The rows come from 4 hidden closed curves, with some noise, and rows from the same curve form a group. Each curve winds through 8 dimensions. The rows are also pushed far along 5 directions, which tell nothing about the answers.
In the rows, 128 means zero.
Some rows, each with its group after it:
[115 128 151  94 117 173 133  83 128 131 115 144  95  74 135 171 107 167
 181  99]	D
[103 133 134 184 170 139  99  87 137 154 129  96 101 161 148 189  86 129
 132 123]	U
[141  93 112 129 105 167 153 181 136 120 122 125 125  68 136 124 141 145
 122  81]	D
[124 111 113 182 173 129 130 109 138 142 159  97 100 164 136 187  83 177
 131 117]	Q
[ 86 161  98 138 173 131  55 140 111 142 124 155 118  57 111 156 126 129
 140 105]	N
[ 82 141  84  97 173  95  79 123 108 113 143 139 135  86 125 113 117 125
 155 152]	N
[150 106  98 154 150 138 112 179  96 120 124 139 134 115 121 131 136 114
 113 104]	U
[103 170 105 103 161  79  94  94 143 149 133 144 136 107 129 162 111 146
 121 145]	D
[118 144 114  96 120  43 116 128 118 133 120 150 145 171 138 105 137 110
  95 177]	N
[111 110 123 133 117 101 115 123 100 119 156 128  82 169 146 188  84 224
 152 115]	Q
[139 134 159  92  94  76 193  81 151 126 126 130 122 187 150 119 129 154
 133 162]	N
[ 88 184 130  83 154  62 128  71 145 118 144 141 146 148 162 101 124 147
 153 156]	N
[ 97 156 139 182 188 134  94  56 185 159 161  85  91 180 121 187 114  95
 121 150]	U
[ 97 150 120 122 111  94  82 168 107 106 135 140 149 125 129  96 156 120
 108 148]	N
[153 125 131  68  65  91 215 101 130 106  97 141 166 153 173  66 145 111
 171 136]	D
[119 127 117 131 156  75 120 123 127 138 155 131 103 219 171 125  95 160
 120 105]	N
[130  97 178  97 104 179 174  47 174 115 128 140 118 159 128 138 161  63
 110 183]	Q
[137 150 125 171 156  70 110 165 147 153 145  87 115 170 122 136 123 141
  82 140]	U
[139 110 160 124  92 195 170 109 175 134 126 108  91 115 105 109 154  88
 157 110]	N
[133 111 124 165 159 158 126 105 147 139 152 107 108 150 122 177 106 140
 122 121]	Q
[182 119 159  40  73 155 165 151 114 105  91 138 160  79 160  90 134 146
 143  94]	N
[117 135 125 170 121  98 127 116 114 151 115 155 134 186 132 145 123 121
  97 139]	D
[114 125 137 161 107 163 109 145 151 144 135 121  99 101  79 150 151 113
 110 134]	Q
[143 109 165 149 127 150 139 110 172 140 146  75  79 157 107 164 129 117
 111 154]	U
[154  65 159 133 131 182 145 121 116 132 129  69  65 125 136 176  63 183
 170 101]	D
[150 114 107 197 131  82 117 180  95 149 116 113 134 183 141 160 106 149
  81 117]	Q
[109 116 108 185 134  96 133 149 138 152 150 147 103 190 130 142 122 156
  83 114]	D
[139  97 133 177 132 143 152 118 113 127 128 103  87 165 129 162 111 139
 162 116]	U
[118 148 146 121 151 124  84  90 123 142 117  97 114 118 150 195  82 158
 144 134]	Q
[105 167 132 165 179  93  85 129 152 160 151 100 107 152  95 124 124 117
 101 155]	N
[100 131 102 192 120  85 130 163 143 163 130 137 107 166 119 117 140 122
  93 119]	U
[122 113 132 132 123 184 152 131 139 115 105 148 144  80 132 103 174  68
 125 115]	N
[100 168 115 136 139 166  84  99 117 120 103 112 152  21 116 182 128 116
 187 128]	D
[105 143 122 116 163 177  90 145 132 113 111 128 158  36 140 104 153  80
 132 107]	D
[ 91 165  97  94 146  49 138 102 116 117 127 171 162 112 151 113 129 164
 139 157]	U
[ 91 135 110  91 141 142 115 100 149 112 123 134 146  65 117 104 162  58
 147 168]	U
[140 172 111 120 113 138  92 200  95 108  97 129 187  21 114  98 159 127
 141  97]	U
[139 126 106 203 109 136 134 188 139 130 145 117 124 152  91 105 177  94
 101 112]	U
[ 98 104 127 164 116 162 108 122 159 128 152 111 100 142 135 174 134 124
 104 128]	Q
[126 158 154 132 134 109 119 106 146 145 116  86 117 125 125 145 121 123
 137 154]	U
[153 121 124 104 146 139  93 165  50  98 119 159 149  93 133 144 105 183
 136 106]	D
[128 110 109 197 101 128 144 165 161 148 142 146 138 187 115 124 167  88
  42 127]	D
[ 93 121 115 150 180 149 115  84 164 136 151 114 110 126 125 155 126  92
 130 148]	Q
[128 135 131 113 105 112 114 162 123 117 125 140 151 144 106  55 168  68
 102 158]	N
[ 94  89 159 172  92 169 164  76 190 130 152 112  71 182 111 160 162  85
 115 167]	Q
[123 113 107  95 121 106 130 140 106 106 126 141 143 124 140  92 133 113
 142 139]	U
[144 133 135 147 132 167 122 133 127 136 125 104  96 112 137 156 111 150
 174  63]	U
[145  91 158 127 130 155 146 113 130 135 128  83  83 147 127 139  90 142
 159 124]	D
[154 127 122 135 119 148 106 173  96 112 115 136 159  91 107 127 150 115
 109 126]	D
[126 139 102 155 118  69 152 123 108 118 135 133 146 193 156 130 116 159
 141 128]	D
[145 124 138 143 163  86 147 135 128 133 139 131 133 198 141 104 127 126
  78 147]	N
[120 151  78  85 171 114  65 160  65 110 100 167 186  43 150 116 117 125
 145 106]	U
[102 156 110 172 194  99  76 119 130 143 137 110 147 155 143 143 115  97
  97 147]	D
[105 156 142 100 140 127 130  85 162 131 115 119 134  62 122 148 145 109
 134 170]	N
[113  77 129 161 165 210 125 133 148 117 144  76  91  77 138 158 114 127
 148 101]	N
[143  88 133 197  89 114 138 183 115 147 129 148 115 208  97 127 149 111
  40 147]	Q
[128 137 112 128 108 101 105 171 103 134 134 142 114 126 105 125 123 168
 129 111]	Q
[130 160 137  93 136 135 147  70 167 128 121 145 127 118 109 113 173  52
 153 148]	U
[153  99 153 115 139 152 131 110  90 126 113 133 113 132 145 177  85 173
 136 120]	D
[153 116 154  52  59 167 159 110 135  97 118 134 119 114 144 109 147 121
 184 104]	Q
[148  74 117 126 113 181 156 158 119 106 133 123 126 114 146 109 124 132
 147  81]	Q
[130  95 138 101 110 181 160  99 158 106 128 150 145 119 131 107 171  58
 110 150]	Q
[112 109 124 170 136  91 120 169 114 147 118 113 122 164 149 109 111 132
  87 134]	Q
[161  98 159 167  94 165 149 171 164 152 130  92  96 174 109  99 151  86
  86 106]	N

New rows. What belongs after each?
[ 97 157 100 116 156 117  65 141 106 157 102 155 138  27 111 170 105 153
 123 122]	D
[101 153 119 185 170 159  68 139 127 131 138 111 115  75  89 173 141 112
 130 130]	D
[160  68 158 165  91 187 161 156 122 125 105  88 120 135 161 158 114 139
 107  99]	Q
[102 121 122 169 155  96  64 179  99 157 126 124  99 146 112 137 102 141
  79 137]	Q
[ 83 164 126  86 134 121 131  82 137 128 103 144 136  47 156 142 117 156
 177 124]	U
[111 110 152 124  88 121 161 103 153 129 137 138  88 182 112 102 156  97
 126 161]	Q
[110 183 119 122 146  46 109  79 144 149 136 131 130 183 129 155 121 126
 124 170]	Q
[134 151  90 105 118  88  95 180  76 110 130 184 177 128 148 108 125 175
 113  91]	D
[168 100 160 114  87 115 155 160 116 111 134 136 132 222 132  64 154  98
  84 145]	N
[ 99 171 131 165 151  43  90 140 122 141 163 136 110 210 112 128 126 167
  85 161]	N
[135 101 107 155 140  96 141 135 114 141 134  97 107 156 154 170  74 192
 140 113]	D
[132 109 123 157 138  98 127 133 136 149 145 130 107 232 130 110 120  99
  90 136]	Q
[ 89 162 104  94 171  72 111  80 150 127 149 129 130 140 148 118 118 123
 147 155]	U
[104 186 111 118 147  86 106  90 112 116 142 131 138 129 123 132 119 155
 190 138]	U
[107 168  99 141 192 129  53 138 114 151 104 128 129  40  99 159 129  87
 134 128]	U
[133 135 160  74 128 166 166  92 175 110 114 153 148  95 131  79 197  43
 110 153]	D
[120 136 105  62 149  84 131  93  94 101 134 174 157 144 160 112 109 152
 152 144]	Q
[ 83 132 125 141 155 135 121  57 147 126 145 106 104 148 145 157 103 119
 175 145]	U
[102 142 138 146 110 118 116 113 149 145 130 149 118 139  82 133 162  90
  93 179]	Q
[107 139 135 168 118  92 112 135 137 156 118 112 118 147 104 135 135 105
  92 170]	U
[158  82 146 183  85 181 153 160 126 138  99  96 113 154 130 123 137  79
 123 102]	Q
[149 148 139 124 133 130 137 108  93 115 119 111 110 126 141 156  97 180
 211  91]	U
[111 172 109  90 142  50 124  82 120 122 114 154 167 139 149 130 135 113
 134 177]	Q
[137 154 117  85 112 129 133 118 125  96 144 150 156 122 126  98 154 122
 160 123]	U
[109 120 140 134 146 134 115  75 109 132 118 122  90 138 122 170 102 120
 172 151]	Q
[123 146  99 114 165 145 103 147 111 109 118 148 163  34 125 135 148 119
 132 116]	U
[114 171 114  92 151  98 144  52 158 123 122 152 156 106 112 135 164  69
 146 188]	Q
[125 127 141 179 129 195  86 167 136 143 121  84  91  66  86 155 135 110
 141  99]	D
[145 124 139  47 108 160 155  78 132 100 123 152 146 121 141  91 138  97
 180 125]	Q
[112 137 135 109 149 169 109 112 123 126 112 105 130  42 130 136 105 138
 180 114]	Q
[101 154 125 133 167 112 119  66 152 139 115  94 144 123 149 144 115  84
 149 166]	D
[121 123 105 110  92  80 118 184 108 116 109 164 179 148 163  71 162  96
  65 139]	Q
[139 167 109 101  89  71 139 143  82  97 114 178 189 147 133  79 157 127
 147 139]	D
[133 166 130 131 177 133 108  86 140 125 152 103 101 124 115 172 117 144
 177 117]	U
[ 77 129 117 208 174 130  75 113 143 161 146 103  92 129 105 204 102 137
  97 154]	U
[116 172  94 148 161 102  52 160 109 148 109 120 152  70 112 161 122 115
 116 125]	Q
[133 125 116 102 116  79 147 125 113 126 125 178 156 175 152 109 131 138
  91 142]	U
[127 169 137 104 112  58 135  91 142 155 125 135 122 194 133 112 117 129
 137 147]	D
[123 126  99 160  90  91  97 195  77 129 128 166 142 149 110 127 129 166
  93 119]	Q
[131 152 134  62 110 144 131  99 121  96 130 163 159 111 151 106 143 130
 163 114]	D
[112 172  93 114 183  60  78 165 117 139 132 152 155 116 144 102 131 133
  86 122]	D
[147 117 121 196 138 130 141 126 152 154 129 110 115 166 103 167 145  83
  88 147]	Q
[160 123 120 145 110 156 119 231 117 122 106 103 155  49 138 107 148 145
 102  70]	U
[ 98 154 139 105 137 120 155  65 141 128 104 134 137  90 161 147 120 142
 165 140]	U
[130  96 135 152 119 182 119 127 135 129 144  97  96 149 141 150  99 140
 150  85]	Q
[107 173 120 148 116 108 107 101 169 161 120 135 151 138  98 133 161  57
  92 168]	D
[145  89 147  78  96 183 170 116 134 112 119 144 109  82 151 146 124 166
 153  93]	U
[134  88 138 158  76 159 180 146 149 137 123 126  92 152 129 119 144 125
 129  94]	U
[104 178 103 163 134  58  79 151  84 149 123 145 129 155 122 138 103 170
 140 116]	D
[130 124 132 155  80 165 139 143 123 129  98 160 151 117 122 120 162  90
 110 113]	D
[104 137 130 162 170 123 113 100 146 159 118 121 112 125 148 184 102 138
 107 126]	U
[106  92 140 166 138 131 106 151 121 143 129 125  99 146 123 149 121 126
  72 152]	Q
[113 141 116 122 189 126  96 102 144 140 143 101  95  79 140 206  85 187
 148 111]	D
[153 150 115 122 127 158 125 159 127 115 110 141 162  72 109  99 182  70
 132 105]	U
[140 142 101 157 157 174  80 187 105 127 102 125 149  27 107 138 153  93
 131  86]	U
[150 124 135 100 120 100 159 118 125 124 108 119 156 167 174  90 118 109
 130 133]	D
[ 97 144 113 180 157 141 101 146 178 162 132 125 118 124 126 123 156  71
  79 107]	N
[140 125 160  98  98 161 152  64 151 139 114 119 103 125 134 179 106 141
 166 125]	D
[125 146 111 130 128 178 104 157 149 126 126 129 150  73 128 104 162  83
 131  82]	U
[140 121 152 160  89  96 192  93 159 155 113  97  98 214 150 129 122 117
 141 133]	D
[141 103 148 186 134 161 133 143 140 133 135 129 121 173 101 132 164  74
  62 150]	D
[105 125 118 147 152  68 139  80 113 136 151 145 110 215 141 152  89 171
 131 159]	D
